The rows are grouped in 3 ways, from coarse to fine. Each group lies inside one group of the grouping before and may be the whole of it. The rows also spread widely along 11 directions, which tell nothing about the answers.
In the rows, 128 means zero.
Some rows, each with its group in each grouping after it:
[155 158 160 149 127 129 127 123  45 119 132 132 151 110 157 108 177 148
 136 156 117 109 139 128 151 149]  Q335 lofep Q488
[134 126 119 142 161 151 130 161 149 118 113 118 113 159 108 134 139  91
 151 141 104 180 123 131 124 124]  Q335 lofep Q622
[117 116 111 143 115 141 152 100  95 118 161 126 133  88 133  94 151 146
 150 179 129 130 121 107 134 144]  Q55 Movur Q819
[153 145 130 115 126 106  95 144  61 137 148 125 164 109 142 124 171 156
 120 125 122 118 108 108 130 122]  Q55 Bebe Q562
[164 145 160 102 150 140  84 120 124 164 123 157 121 123 109 140 138 106
 141 138  96 140 108 167 173 149]  Q55 Movur Q625
[123 121 109  91 161 170 100 129 169 132 111 151 109 125 117 166 177  82
 155 120 156 146 114  93  85  87]  Q55 dur Q540
[112 139 147 151 106 112 138 137  94 109 107 127 113 129 126 127 107 159
  96  99 132  93 156 133 115 115]  Q335 lofep Q634
[133 139  87 107 122 141 152 134 179 116 176 101 163 155 159  71 151 109
 144 144 112 160  92 143 126 102]  Q335 fug Q908
[ 90 133 117 149 144  82 140 118 127  52 157 127 127 166 105 187 100 157
 117 132  97 105 138 124 138 187]  Q55 Movur Q796
[137 137 116  97 115  94  76 145 121 107 163 101 166 171 135 154 150 153
 102  76 117 107  84 132  81  89]  Q55 Bebe Q493
[117 134 143  81  98 133 120  85 169 121 160 131 147 141 128 113 107 126
 125 105 133  86 107 172 112  92]  Q55 Movur Q625
[156 165 151  91 148 104 102 136 102 125 130 150 172 140 150 137 163 125
 135 109 115 112 126 121 146 131]  Q335 lofep Q634
[186 133 150  58 117  88  81 120 128 167 149 121 181 127 143 120 121 156
 140  95 100  96 119 111 136  87]  Q335 lofep Q634
[132 112 152 123 141 137 134 137 104 128 109 114 132 108 103 142 117 132
 160 148 122 133 152 101 120 115]  Q55 dur Q540
[149 150 135 175 117 168 129 119  69 107 136 104 120 122 159 105 190 142
 129 165 129 111 131 130 114 120]  Q335 fug Q908
[153 129 168 128 166 158  99 102 137 117 104 145  96 151 104 189 144 102
 161 144 109 119 143 133 130 136]  Q335 lofep Q488
[161 142 231  60 159 183 149  90 207 129  88 100 174 178 108 139  50  70
 184 136 108  77 193 168 142  78]  Q335 fug Q908
[126 117 147 144 111 135 123 113  81 115 122 135 109 106 121 129 150 148
 137 124 141 114 132 108  89  99]  Q335 lofep Q634
[150  96 113 114 125  95  81 121 143 128 181 112 122 149  83 152 112 147
 150 132  65 170  65 148 124 132]  Q55 Movur Q625
[108 119 124 185 121 126  99 133  82  80 128 105  83 148 100 185 135 166
 103 124 116 103 129 120  85 133]  Q55 Movur Q796
[ 96 152 110 130 150 156 162 144 184  71 146 118 149 198 136 107 153  71
 146 133 115 175  99 168 114 117]  Q335 lofep Q634
[115 141 165 149 153 126 146 151  85  95  97 115 138 135 105 155  97 134
 129 139 115 106 179 115 142 153]  Q55 Movur Q625
[ 94 149 158 157 110 156 152  89 126 103 113 150  85 123 123 133 117 130
 103 137 146  85 149 182 144 149]  Q55 dur Q540
[126 153  94 144 112 118 125 125  45 101 164 156 145  91 181  96 242 151
 125 137 158 130  92  93 105 132]  Q335 lofep Q488
[101 126 124 125 141 172 169 105 153 131  71 163  78  80 133 139 122 117
 133 135 186  72 210  55 120 109]  Q335 lofep Q634

New rows. What belongs after each?
[ 98 135  79 181 114 115 133 167 101 108 134 123  87 127 128 125 150 158
  82 126 122 152 109 138 128 149]  Q55 dur Q540
[149 142 122  78 135  83 111 158 108 123 168 107 208 136 145 116 148 147
 144 118 105 139 103 105 128 114]  Q55 dur Q540
[129 122  72 150 128 164 124 183 148 169  87 129  61 107 130 111 148 119
  97 113 148 161 131 102 108  83]  Q335 fug Q908
[113 143  99 107 113 164 152  63 219 115 177 127 121 147 151 106 128 114
 123 157 132  89 115 169 155 139]  Q55 Bebe Q493
[125 145  87 169 126 111 157 122 130  97 156 122 107 130 150 122 133 165
 106 159 106 110 143 121 166 177]  Q335 fug Q908
[ 83 123 122 136 124 149 163 101 101  85 126 173 109  96 131 123 183 111
 153 134 180 136 124  99  80 112]  Q335 lofep Q488
[ 99 128  73 177 106 142 141 141  88 100 160 112 108 109 142 101 177 151
 112 154 136 142 103 108 104 134]  Q55 Movur Q796
[153 138 130  80 129 130 115 149 104 178 113 130 160  81 143 104 138 136
 131 120 149 107 145  81 136  89]  Q55 Bebe Q562
[118 134 117 138 142  69 118 143  74  79 162 127 155 144 122 166 145 169
 119 122 105 129 114 107 131 173]  Q55 Bebe Q493
[122 125  94 117 132  99 161 152 120 144 136 124 149  88 134  99  98 158
 124 150 119 123 157  76 173 151]  Q55 Movur Q819
[142 151 169  86 139 142 138  69 169 106 136 135 156 150 147 140 117 115
 152 138 126  59 161 140 143 123]  Q335 lofep Q488
[ 90 153 102 137 184 143 160 173 149  82  93 156 115 154 128 160 161  78
 130 120 148 165 146 101 117 140]  Q335 fug Q908
[ 98  98  98 114 143 166 196 156 189 124 133  90 149 134 108  76  96  85
 175 170 126 194 132 109 120 101]  Q55 Bebe Q493
[165 151 114 172  95 133 132 124 105 155 144 102 103 114 161  76 124 176
  89 160  97  96 143 157 186 155]  Q335 lofep Q622
[148 134 184 170  88 101  84  69  37  82 187 110 132 147 113 151 144 193
 116 145  82  87  85 201 126 161]  Q55 Bebe Q562
[119  93 148 105 128 154 181 105 157 126 126  92 148 103 101 108  59 129
 182 177 122 109 182  82 132 106]  Q55 Movur Q796
[110 106 141 164 128  65 178 132  41  89 156 148 137  91  95 113 115 168
 164 167  94 192 118 115 155 192]  Q335 fug Q908
[122 107 146 163 158 160 100 198  63 128  67 112  99 127  77 165 145 105
 140 120 128 181 131  99  72  90]  Q55 Movur Q819
[139 149  92 107 165 124 140 161 163 128 138 139 145 145 144 115 155  97
 143 140 107 177 112 121 159 142]  Q335 fug Q908
[124 136 104  91 101 108 118 114 129 112 180 111 177 132 156 103 145 153
 119 111 132  96  97 120 101  96]  Q55 Movur Q819
[138 124 101  65 137 123 141 113 205 138 181 144 167 146 134  81 143  85
 179 143  99 195  65 157 149 118]  Q335 lofep Q488
[ 79 130 159 183 134 207 168 103 168  60  93 113  70 185 100 148 117  80
 137 143 138 122 152 181  83 108]  Q335 lofep Q634
[109 108 123 106  96 111 129  79 156 129 165 148 107 108 104 128  93 150
 131 126 119 110 105 150 135 134]  Q55 Movur Q796
[123 104  98 101 109 129 104  83 170 137 156 176  77 112 113 140 155 124
 135 106 138 147  71 142  97 101]  Q335 fug Q908
[126 132 126 164  75  87 110 150  25 118 171 106 142 110 128  85 149 190
  96 118 107 143  77 160 114 129]  Q55 Movur Q625
[127 123 125 122 182 125 140 170  75 124  99 138 153  91 113 149 147 118
 168 161 130 152 168  35 136 148]  Q55 Movur Q819
[112 111 151 184 125 134 122 118  87  90 124 143  72 143  82 156 138 126
 139 135 108 173 101 171 102 144]  Q335 lofep Q622
[158 135 116 117 125  94  78 134  99 134 158 117 141 132 133 152 149 170
 110 116 104 109 103 117 134 136]  Q55 Bebe Q493
[162 133 182  95  92 135 123 110 103 194  96 145 125  75 131  85  92 146
 124 107 141  83 160 142 149  89]  Q335 lofep Q622
[111 130 160 136 130 167 173 124 136 105 111 118 131 142 120 100 118  97
 158 148 131 142 147 150 119 107]  Q335 lofep Q488
[119 201  83 126 114  66 109 202  79 110 164 123 188 163 182  90 174 156
  45  73 117 132  77 170 156 146]  Q55 Bebe Q562
[123 134  94 103 138 111 155 127 149 129 128 149 135  99 151 120 126 141
 132 128 148 100 167  62 144 131]  Q335 lofep Q622
[ 96 141  90 189 137 133 175 193 166 109  93  98  78 169 116 116  76 125
  80 124 105 152 167 150 156 148]  Q335 lofep Q622
[146 120 157 127 154 127 106  99  91 141 126 200  90  96  93 148 168 103
 174 152 110 187  93 148 158 173]  Q335 lofep Q622
[130 184 127 140 107 193 148 138 145 162 100 117 112 116 177  65 145 112
  78 141 152  81 159 178 172 114]  Q55 dur Q540
[134 142 130 141 126 182 133 104 108 114 132 103 135 115 155 116 165 130
 137 169 147  77 152 102 111 108]  Q55 Movur Q819
[179 156 160 146 142 122 121 232  88 171  69  61 156 154 131  97  83 140
 102 119  76 137 178 138 171 106]  Q335 lofep Q488
[ 80 108  73 133 122  73 139 192 121 124 125 142 105 110  95 129  96 153
  94  86 126 175 109 100 117 128]  Q55 Movur Q625
[139 125 150 109  82 148 133  70 174 138 149 117 112 132 130 103  90 145
 123 122 123  79 125 180 124  89]  Q335 fug Q908
[128 153 128 130 107  85 138 103  84  95 154 130 156 115 165 127 135 189
 105 118 136  51 162  94 136 146]  Q335 lofep Q622
[146 167 167 119 153 123 101 147 101  82 138 119 178 196 135 143 169 100
 142 109  98 146  99 173 113 125]  Q335 lofep Q622
[126 113 163 110 124 131 141 163 106 137 118  99 162 130  97  99  97 117
 150 125 116 168 120 141 114  92]  Q55 Bebe Q493
[121 160 107 152 110 144 127 138 106 124 141 122 119 123 154  99 156 138
  92 137 128 111 118 151 146 139]  Q55 Movur Q796
[101 138 158 154 160 192 138 113 129  83  90 132  96 147 105 174 139  90
 141 150 147 101 165 126 102 127]  Q55 Movur Q625
[127 152 204 130 126 138 122  66 126 103 121 142 111 149 102 171  78 135
 122 137 104  51 160 196 168 168]  Q55 Movur Q796
[137 139 157 105 127 151 108 113 121 135 132 133 137 128 118 125 137 109
 143 132 119 121 112 157 129 114]  Q55 Movur Q796
[102 102 165 153  87 160 152  93  97 120 117 111  98  98  97 116  91 153
 127 138 150  93 152 141  96  93]  Q55 Bebe Q562
[108 113  62 136 159 116 155 174 186 130 104 131  86 128 115 144 103 126
 121 126 121 156 159  64 140 132]  Q335 lofep Q634
[105 107 115 157 119 180 143 138 153 135  93 132  58 124 102 116 126  99
 127 124 148 159 130 140  93  87]  Q335 lofep Q622
[119 152 154  79 160 127 111 141 121 125 120 174 157 131 114 139 155  79
 151 109 127 162  99 149 138 134]  Q55 Movur Q796
[155 137 106 140 134  74 129 169  74 124 180  91 183 125 136  94 130 173
 134 167  64 159 111 111 179 176]  Q55 Movur Q625
[150 110 132  84 125  98 126 117 122 141 165 141 164 110 122  98 138 131
 177 138 101 173  88 122 136 119]  Q335 lofep Q488
[153 148 113 104 150 168 137 175  90 110 148  52 234 135 180  83 199 114
 168 164 144 123 139  48  80  61]  Q55 Bebe Q562
[126 143 104 134 138 107 132 139 123 106 132 136 126 135 142 140 138 145
 115 119 126 112 145 100 136 143]  Q335 lofep Q622
[110 131 148  98 106 108 130  82 143 108 161 141 145 135 120 128  95 143
 123 115 121  89 114 165 130 129]  Q55 Movur Q819
[ 98 133 113 160 110  53 187 177  68  69 166  71 192 137 133 100  82 202
 109 142  93 128 153 105 146 163]  Q55 dur Q540
[130 137  95 123 119 126 137 163 173 106 171  47 175 189 139  98  98 137
 118 135  82 126 113 146 127 104]  Q55 Movur Q796
[148 113 146 128 116 125  97 144 129 148 104 114  98 139 102 142  99 143
 118  96 108 123 131 135 105  86]  Q335 lofep Q634
[ 85  88  50 132 128  88 133 149 179 114 144 163  66 128  91 147 125 132
 123  97 122 199  82 101 100 124]  Q335 lofep Q634
[125 136 132 136 112 152 143 137 112 141 131 116 130 113 131  87 130 128
 120 144 132 132 124 152 141 116]  Q55 Bebe Q562
[130 146  60 121 127 153 130 194 173 153 140  85 140 151 157  73 152 109
  97 124 125 164  99 133 131  95]  Q55 Bebe Q493
[124 121 112 111 115  70 119 121  82 119 174 175 141  99 125 112 166 151
 143 114 120 176  70 122 127 146]  Q335 lofep Q622
[ 95 112 120 116 166 106 120 152 175  96 123 142 108 173  64 184  89  98
 142 107  95 181 106 147 122 143]  Q55 Movur Q625
[ 72 145 102 150 121 114 142 196 113 133  62 176  66 114 120 129 126 122
  60  52 172 146 140 132 108 108]  Q335 lofep Q488
[183 149 162  79 134 151  91  75 166 105 193  66 204 190 149 135 135 125
 169 162  75  67 112 154 130 107]  Q55 Movur Q796
[128 151 134 141  89 104 136 126 135 140 138 128 110 141 134  89  87 156
  80 104 103 110 122 202 171 142]  Q335 lofep Q622
[182 130 100 117 146 132  61  79 134 144 174 139 104 120 139 174 187 153
 136 164  98 100  99 110 157 167]  Q55 Bebe Q493
[129 119  63 136 115 125 131 142 148 140 148 126 102 110 145 101 151 146
 117 131 130 146 113  94 122 116]  Q335 lofep Q622
[135 162  69 138 145 159 120 166 162 130 124 121 112 152 167 112 185 103
 102 123 136 137 122 115 125 113]  Q335 lofep Q622
[144 121  82 135 147 181 120 122 194 127 116 101  86 143 141 149 149 118
 135 150 132  97 158  69 104  92]  Q335 lofep Q634
[118 119 109 125 123 140 119 133 186  93 137  89 119 189 122 148 118 125
 121  99 118 112 121 129  73  70]  Q335 lofep Q634
[116 141 134 108 110 193 110 114 129 187  74 187  65  64 130 112 156  98
 105 105 192  98 138 133 120  86]  Q55 Movur Q796
[140 159 136 106 147 148 129 148 112 163  98 147 138  95 145 114 144 115
 118 134 147 108 158 108 165 129]  Q55 Bebe Q562
[ 77 131 109 155 139 164 154 110 122  65 130 136 108 132 125 152 170 111
 133 145 167 117 134 103  85 125]  Q55 Bebe Q562
[170  98 153 110 161 165 107 152 103 148 116 120 140 119  93 121 168  82
 210 159 104 221  92 109  95  82]  Q335 fug Q908
[ 84 137 145 134 131  96 188 112 126  56 135 129 153 149 126 138  90 148
 134 125 129  93 171 113 125 146]  Q335 lofep Q634
[123 107 162 128  75  90 121  51  62  98 196 140 137  98 111 127 130 193
 139 140 118  97  88 158 115 147]  Q55 Bebe Q493
[118 142 164 112 162  96 141 141 137 103 100 150 136 157 103 167  87 116
 135 108 106 126 161 135 155 152]  Q335 lofep Q488
[158 135 125  57 102 130 102 105 146 168 166 123 176 105 153  83 141 134
 140 119 131  99  99 125 127  78]  Q55 Movur Q625
[ 92 152  61 123 126 100 146 108 142  69 203 141 157 142 166 122 181 145
 112 138 135 122  86 118 132 163]  Q55 Bebe Q562
[153 112  95  34 115  97  82 106 212 172 178 132 152 129 125 130 102 138
 138  95 105 114  83 118 131  88]  Q55 Movur Q796
[125 159 113 104 148  93  62 148 127 104 142 157 129 171 123 187 166 123
  95  70 113 129  78 150 112 134]  Q55 Movur Q625
[104 162 119 117 122  94 137 159 105 119 122 169 131 124 142 114 144 129
  93  80 140 145 111 152 135 132]  Q335 fug Q908
[103 167 156 171 102 155 167 106 119  92 117 126 108 150 145  98 116 129
  93 129 136  84 154 196 144 141]  Q335 lofep Q622
[149 135  94 123 144 162 112  90 177 112 183 105 130 159 143 131 173 114
 151 179 103 127  95 139 142 146]  Q55 Bebe Q493
[132 126  89 107 137 105 143 139 170 113 164 112 155 151 141 110 128 131
 143 137  99 148 115 112 138 125]  Q335 lofep Q488
[132 113 114 143 123 134 119 119 149  91 162  88 127 171 119 135 134 135
 144 135 100 137 105 133  89 101]  Q335 lofep Q622
